The rows are grouped in 4 ways, from coarse to fine. Each group lies inside one group of the grouping before and may be the whole of it. The rows also spread widely along 12 directions, which tell nothing about the answers.
In the rows, zero is written as 128.
Some rows, each with its group in each grouping after it:
[153 166 104 128 169 162 143  85 174 163  70 131 122 132 126 137  12 132
 187 145 136 141 191 170 107]
k210 k275 Vodom lisug
[148 154  97 120  89  90 163 113 108 146 110 175  80 125 136 161  62  95
 175 120 139 137 160  98 133]
k210 k749 bubis kebol
[121 163 101 157 143 129 129 106 146 131 104 126 141 111 120 108  88 142
 143 146 127 133 134 166 107]
k998 k790 tabo febe
[103 142 122 138 119 122 156 147 129 100 118  96 113 115 116 139 144 112
 103 113 127 155 138 132 116]
k210 k559 mivet Fusip
[148  46 113  95 102 122 100 114 109  65 119 130 114 114 126  97 153  96
 143 132 155 155 140 143 136]
k998 k399 tis Tugag
[120 133 132 152 112  39 150 126 103 148  80 146  43 172 153 167 160 105
  98 104  94 119 140 120 117]
k998 k790 Daka fofav
[135 134  71 178 133  70 164  99 121 137  67 118  47 178 178 112 185  77
 139  99 103 115 169 164 103]
k998 k708 der kom
[176 145 168  89 112 148 162 110 144 154 117 115 127 164 174 178  37 141
 142  80 127 197 196  96 104]
k210 k749 Kufa gino
[ 94 153 119 161 151 123 169 156 171 152 130 108 155 113  92 124 127 147
 103 130 128 109 124 141 142]
k998 k399 tid Givan
[ 61 192 108 169 125 111 167 137 142 194 121 157 131 132 107 159  15 176
 122 148 109  40  97 148 113]
k210 k749 bubis Kosaf
[129 101 149 114 116 138  80 136 111  81 124 131 118 112 111 148 125 129
 135 136 147 142 125 141 119]
k998 k708 sizat dulov
[129  98 130 124 122 102 152 133 146 160 131 137 145 120 130 124 106 151
 117 123 115 119 137 114 155]
k210 k275 Kugad daz
[126  72 142 129 112 125 100 156 134 128  92 155 115  76  86 176  91 125
 150 148 156 100 118 137 130]
k998 k708 sizat tekef
[138  43 160  65 119 114  59 131  96  84 121 181  91 130  98 157 107 131
 145 153 167 110 131 130 158]
k210 k559 mivet zekav
[103  81 160 142 101 115 110 139  96 125 126 148 142 125  96 166  94 137
 130 119 112  61 103 126 138]
k998 k790 Daka moz
[109 206  78 127  97  77 182 120 135 111 160 123 110 132 158  76 138 134
  85 132 127 216 125 117 120]
k998 k399 tis Mume
[ 68  84 145 129  67 124  89 164  82  73 109 170 121  29  48 195  64 107
 144 157 126  86  76 125 128]
k210 k275 Vodom Kator
[138 165 143 130 118 149 129 155 134 126 120 142  96 144 119 190  84 118
 142 121 163 135 149 118 114]
k998 k399 tid memak
[128 174 150 120 150 122 156 127 143 147 150 123 163 127 104 144  89 153
 129 114 112 146 159 104 167]
k210 k275 Kugad mafum
[150 116 103 131 130 115 136 115 132 137 121 145 107 155 132 110 127 120
 153 130 146 108 149 140 142]
k998 k708 resez modo
[ 87  86 114 147 111 162 199 212 161 153 137 117 124 120  96 138 134 123
  96 119 171  43  98 131 135]
k210 k749 nimup Nebo
[148 125 120 127  89  55 166 110 122 195 110 192  99 144 146 156  60 136
 146 120 117 115 137  86 147]
k998 k790 vuni bimo
[157 108  95 178 139 112 170 142 184 186  77 106  93 130 170 121 156 120
 122 116 143 120 152 155 100]
k998 k708 sizat dulov
[148 127  71 154 147 121 125 109 121  74 137 108 126 111 127  55 224  78
 151 134 151 150 149 159 148]
k998 k399 tis Tugag
[116 159 122 154 117 116 154 129 122 115 103 114 113 128 123 144 124 107
 124 108 115 140 142 134 104]
k998 k790 tabo febe
[114 122 133 127 152 156 142 158 166  97 108  79 130 101 102 128 149 130
  99 126 140 166 149 156 120]
k210 k275 Kugad mafum
[136  72 162 119 122 129  88 126 122 113  85 128 111 118 123 173  99 129
 133 124 131 130 140 148 108]
k998 k399 tis Mume
[201 123 127 171 144 137  91 131 137 140 104 128  82 124 197 148 179 116
 156 123 156 150 165 138 105]
k210 k275 Kugad mafum
[139 124 132 126 130 121  87 105  95  85 129 145 125 120 106 125 135 120
 157 137 134 138 135 136 140]
k998 k790 vuni bimo
[131 189 101 149 180 118 153 142 155 122 145 120 117 149 104  82 201 123
 116 142 156 123 145 150 161]
k998 k790 tabo febe
[106  93 133 185 122 170 168 178 140 143 140  88 168 115 113 143 148 114
 127  94 126  49 118 132 137]
k210 k275 Kugad mafum
[139 101 124 123 112 107 114 120  99 101 110 156 128  70  87 153 104  90
 180 129 125 133 150 111 162]
k210 k275 Kugad mafum
[131 192 106 119 153 110 174 103 159 145 137 116 117 191 151  86 117 159
 104 124 128 168 157 141 126]
k998 k790 vuni bimo
[ 95 161 140 157 130 138 153 135 112 120 152  88 139 165 142 141 143 136
 102  90  99 104 132 137 112]
k210 k749 bubis kebol
[ 90 203 121 112  87  68 158 144  80  84 226 145 134 151 118  98 177 133
  79 120 122 162  97  76 178]
k998 k399 tis Mume
[162 148 132 132 145 112 117 123 123 128 148 141 119 139 148 127 156 132
 142 125 135 146 157 114 158]
k210 k275 Kugad mafum
[148 137 127 124 150 142 101  98 140 119 136 129 155 142 138  94 103 162
 142 142 139 143 144 156 126]
k998 k790 tabo febe

New rows. What belongs after each?
[134 145 122 170 117 144 133 137 136 111  81 102  97 102 141 156 135 108
 125 117 135 164 138 150  69]
k998 k790 vuni bimo
[138  63 110  94 129  87  75 102 121  83  66 156  76 100 104 120 120 110
 151 162 145 158 147 166 125]
k998 k708 sizat dulov
[102  89 178 173 103 173 139 196 122 109 157  74 181  82 110 175 167 126
  97  84 118  96 102 107 128]
k210 k275 Kugad mafum
[116 129 122 131 110 134 112 120  99  95 156 131 122 167 132 116 132 133
 129 121 130 107 120 140 126]
k998 k708 resez modo
[109 113 141  69 142 128 118  92 121  96 134 121 125 209 120 106  81 154
 118 124 124 133 155 160 136]
k998 k399 tis Mume
[150 131 131 146 106 150 177 147 150 144 128  90 136 117 176 140 121 128
 110  88 132 170 147 113  91]
k210 k749 nimup Nebo
[115  96 147 147 115 106 123 157 104 141 128 166 105 151  99 166 132 123
 132 124 139  38 107 121 156]
k998 k790 Daka moz
[122 131 100 164 101 174 126 128 124  90 118 111 156  71 111 128  93 101
 166 131 149 130 122 153  97]
k998 k399 tis Tugag
[132 126 136 127 133 120 110 117 140 147  95 157 112 137 119 150  59 157
 139 148 137 114 132 150 117]
k998 k790 Daka moz
[121 167 143 118 175 163 123 112 150  98 112  81 140 155 108 124 112 141
 123 121 128 165 168 173 112]
k998 k399 tis Mume
[114 132  78 115 129  86 193 101 164 138  91 126 121 129 108  79  82 128
 122 134 121 157 154 151 135]
k998 k790 Daka moz
[143  84 154 136 105 184  77 141 115 104 125 129 130 108 144 168  89 131
 152 132 151 109 122 141  98]
k210 k275 Vodom lisug
[107 145 136 165 118 133 153 163 131 140 132 119 119 139 121 162 136 123
 110 112 135  87 117 128 120]
k998 k399 tis Tugag
[129 141  93  98 136 109 131 112 141 124 114 177 104 133  90 103  69 133
 155 170 164 123 141 147 151]
k998 k790 tabo febe
[ 66 135 107 136  91 116 158 143 126 114 131 121 113 129 131 123  94 141
  85 132 109 120  96 142 103]
k210 k275 Vodom lisug
[159  90 113  98  90  97 118 105 107 123 130 164  70 177 193 118 113 124
 134 127 137 142 145 117 122]
k210 k275 Vodom lisug
[111 149 100 146 133  99 189 122 157 146 135  93 153 139 132  85 142 137
 102 105 105 148 141 135 135]
k998 k708 sizat dulov
[153  98 127 107 106  97 191 119 133 121 150 107 176 101 114  96 145 110
 126  89 117 188 159  81 174]
k998 k790 vuni bimo
[120 134 157 121 135 125 132 122 107  96 117 111 118 163 102 154 126 114
 124  99 114 129 157 134 130]
k998 k790 Daka moz
[130 115 102 166 129 147 165 155 150 158 104 125 102 142 139 141 123 108
 141 118 158  74 138 147 113]
k210 k559 mivet zekav
[148 132 122  91 132 137 132 113 152 126 111 131  97 162 155 126  79 149
 127 134 144 172 169 142 113]
k210 k275 Kugad daz
[ 91  97 131 136  92  42 121 110 102 146  86 150  60 167 180 157 107 152
  81 116  67 118 119 137  95]
k210 k275 Kugad mafum
[129 122 102 165 158 178 158 133 190 135  70  67 129 111 141 119 109 126
 129 119 133 145 166 188  78]
k210 k275 Kugad mafum
[125 172  66 199 108 137 118 127 117 112 128 135 110 100 151 106 141 103
 158 149 154 114 104 163  94]
k998 k399 tis Mume
[ 89  60 142 150 115 157  57 134 104  95  92 128 114 112 120 162  91 147
 131 148 134  66  94 184  82]
k210 k559 mivet Fusip
[161 163 159 102 166  99 132 134 151 122 157 123 130 139 121 114 188 157
  91 129 144 199 157 105 171]
k998 k790 vuni bimo
[132 145 128 130 111 128 150 138 117 102 124 129 122 111 100 144 117  99
 141 118 145 147 140 116 135]
k998 k790 Daka fofav
[146 101 145 107 141  84 130 104 142 182 117 155 115 175 159 137  83 172
 123 125 105 110 157 123 150]
k210 k275 Kugad daz
[110 111 128 168 138 161 151 124 140 129  97  78 156 136 119 136 107 115
 138  95 110  97 145 167  99]
k998 k399 tis Mume
[ 75 152 119 136 133 196 153 100 154  80 104  30 152 184 159 100  75 159
  85  94  95 167 146 211  34]
k998 k708 der kom
[134 149 141 146  92 135 137 135  78 102 142 133 129 105 127 175 112  89
 161  90 123 133 140  93 124]
k210 k749 nimup Nebo
[146  90 120  99  89 134 148 156 125 112 154 146 110 128 136 123 125 115
 131 123 175 133 132 105 143]
k210 k749 Kufa gino
[160 130 153 114 165 111  74 115  94  99 179 157 143 131 108 118 183 125
 159 139 137 114 147 109 204]
k210 k275 Vodom lisug
[ 81  70 138  99  90 129  66 112  61  38 107 144  91 127 101 153  91 107
 141 137 111 103 112 160 106]
k210 k275 Vodom Kator
[160  59 159 147 125  81 178 176 165 177  68 111  90  93 137 188 178  99
 102  87 117 137 169  93 145]
k210 k275 Kugad mafum
[ 78 119 119 132  52  87 148  83  67 105 135 141 170 127 126 127  33 129
 138  98  61 119 107 112 113]
k998 k790 tabo febe
[123 148 162 141 153 134 101 127  72  94 174 131 145 157  93 150 170 101
 160 105 110  70 145 111 186]
k210 k275 Vodom lisug
[143 124 106 155 107 157 108 103 111  91 120 107 133 104 166 116 114 106
 159 120 122 156 141 151  89]
k210 k275 Vodom lisug
[109 132 135 112 111 125 122 117 115 100 139 129 141 143 121 120  91 150
 113 127 122 137 124 138 119]
k998 k790 tabo febe
[110  95  81 136 126 112 211 181 179 139 129 105 118 109 110  84 180 113
  89 126 155 121 131 128 161]
k210 k275 Kugad mafum
[123 158 108 116 159 146 154 151 180 138  97 127  93 125  98 136  84 140
 123 158 177 142 154 158 125]
k210 k559 mivet Fusip
[134 178 114 151 120 120 140 113 125 130 147 122 131 150 162 118 122 142
 128 116 121 148 137 133 116]
k998 k708 der kom
[134  40 129 123 125 136 199 156 174 165  75  94  91 195 147 132 129 114
  98  85 141  81 162 150 109]
k998 k790 tabo febe
[130 149 113 156 134 122 146 120 126 135 136 126 152 110 121 122 120 124
 150 120 113 118 145 124 149]
k210 k275 Kugad daz
[153  94 115 160 151 114 129 116 140 165  94 134 113 139 148 131 134 122
 156 121 120  82 159 146 137]
k210 k275 Kugad daz
[128 155 102 131 117  83 110  77  71 118 127 180 110 132 127 131  79 109
 187 130 106 111 145 124 145]
k210 k749 nimup Nebo
[107 109 147 129 103 113 114 135 115 116 124 139 126 127 119 161  93 141
 118 123 118 122 118 125 121]
k998 k399 tid Givan
[ 94 142 118 128 111 145 126 121 102  69 159 107 160 121 100 106 121 119
 127 123 127 134 118 142 129]
k998 k399 tis Tugag
[126  93 134 136 102 113 143 121 139 171 136 138 151 152 161 129  76 172
 121 115 114  93 118 128 126]
k998 k708 der kom
[136 147  45 107  92 162 192 142 151 128 191 150  97 212 172  45 111 129
 130 144 214 105 121 137 133]
k998 k399 tis Tugag
[155  74 137 134  94 107 142 140 133 146 120 122 105 146 183 138 147 126
 108 101 137 137 135 116 112]
k998 k399 tis Mume
[105 158 158 159 117 104 109  97  75  94 112 104 118 153 140 166 136 121
 117  86  68 145 137 134  92]
k998 k790 vuni bimo
[112  70 176 149  80 201 148 209 128 107 164  78 176  88 115 178 137 126
  99  87 158  98  97 101 115]
k210 k559 mivet Fusip
[231 131 105 132 182 135 137  96 167 141 109 123 155  81 118  96 152  84
 212 125 172 186 214 124 180]
k998 k399 tis Mume
[111 119  86 134  91 135 151 121 100  76 139 121 125 138 124 100 126  91
 150 111 135 121 130 140 125]
k998 k708 der kom
[133  77 132 103 114 157 153 152 132  90 131 105 148  89 100 123 129 103
 133 107 152 150 145 120 140]
k210 k749 nimup Nebo
[118 115 132 171 118 172 127 116 142 157  80 103 137 131 157 171  31 146
 149 112 117  95 138 168  61]
k210 k559 mivet Fusip
[126 200 119 149 134 128 120 139 115 108 132 148  96 133 109 158 125 115
 151 138 149 125 138 135 130]
k998 k708 der kom
[139 115 137  91  92 120 174 159 129 108 209 125 179 114 110  98 153 131
 102 110 157 164 122  69 190]
k998 k399 tis Tugag
[153 139 102 137 111 118 114  98  78  90 120 162 115 109  99 142 111  62
 210 124 142 118 157 121 153]
k998 k399 tis Tugag
[ 92 100 106 162 115 120 116 130 114 121  97 137 117 117 103 142 102 116
 149 134 123  66 110 168 111]
k998 k708 sizat tekef
[150 102 143  91 116 140 114 133 127  84 117 121 100 116 134 143 124 113
 127 125 147 184 159 123 122]
k210 k275 Vodom lisug
[ 85 216  80 182 112 151 184 155 155 130 145  98 128 129 140 109 113 137
  97 132 143 135 104 155  85]
k998 k399 tis Mume
[126  32 154  59 151 106 108 110 142 126  94 143 126 130  88 133  77 155
 128 141 130 114 157 149 162]
k210 k749 bubis kebol
[175 136  99 112 112  95 125  73 102 149 123 183  94 174 174 125  59 119
 195 124 127 133 176 113 147]
k210 k275 Kugad mafum
[103 114  55 157  97 104 226 151 180 181  93 128  93 139 143 100  98 115
 107 128 148  95 123 147 110]
k998 k399 tis Tugag
[136 124 144 142 101 118 150 144 104 136 173 135 137 175 151 130 151 128
 119  93 129  90 122  97 147]
k998 k790 tabo febe
[156  77 129 152 137 130 146 159 150 150 103 113 101 134 151 143 176 109
 124 107 142  97 155 132 132]
k210 k275 Kugad daz
[143 105  88  97 125 107 162 147 169 141 103 160  94  84 101 115  92 125
 137 166 183 143 146 130 151]
k210 k749 bubis Kosaf
[142  89 132 155 106 156 195 185 165 122 124  52 114 142 171 129 213  98
  69  72 151 151 145 126  92]
k998 k399 tis Tugag
[163 131 131 111 152 166  62 132 121  84 127 168 109  85  84 147 111 112
 190 175 187 123 147 145 156]
k210 k275 Vodom Kator
[107 129 106 134  98 119  94  93  75  80 147 153 124 160 133 100 100 131
 148 136 121 103 108 152 118]
k998 k790 Daka moz
[136 122 122 130 146 112 138 144 158 133  85 120  70 141 144 143 147 127
 106 130 139 150 160 149 115]
k210 k275 Kugad mafum
[143 113 124 149 149 157 158 158 168 147 124  97 140 118 125 128 140 128
 126 117 160 117 149 137 135]
k210 k559 mivet Fusip
[ 89 154 129  92 137  80 131 133 145 130 162 153 134 117 103 107 105 195
  74 166 127 149 106 129 160]
k210 k749 bubis kebol
[182 129 142 161 170 252 117 154 183 141 130  86 176 100 131 142  99 130
 179 130 189 110 162 159 111]
k210 k275 Vodom lisug
[119 146 105  88 145  21 105  82 118 109  97 166  44 180 143 107 142 141
  95 151 109 186 160 148 138]
k998 k399 tid memak
[134  94 100 138 125 113 135 144 167 133 121 122 124  85 149  93 150 151
  99 152 155 157 117 147 119]
k210 k559 mivet zekav
[127 129 126 109 127 138 103 128 122 101 125 142  96 148 134 135 107 139
 130 143 145 134 140 145 120]
k210 k275 Kugad daz
[141 129 145  82 132 111 164 148 123 116 212 126 133 196 140  89 193 136
  90 105 141 135 145  82 201]
k210 k275 Vodom lisug
[161 133 172 115 175 121 108 130 152 146 132 124 124 176 136 153 141 157
 116 115 139 138 170 127 150]
k998 k399 tid memak
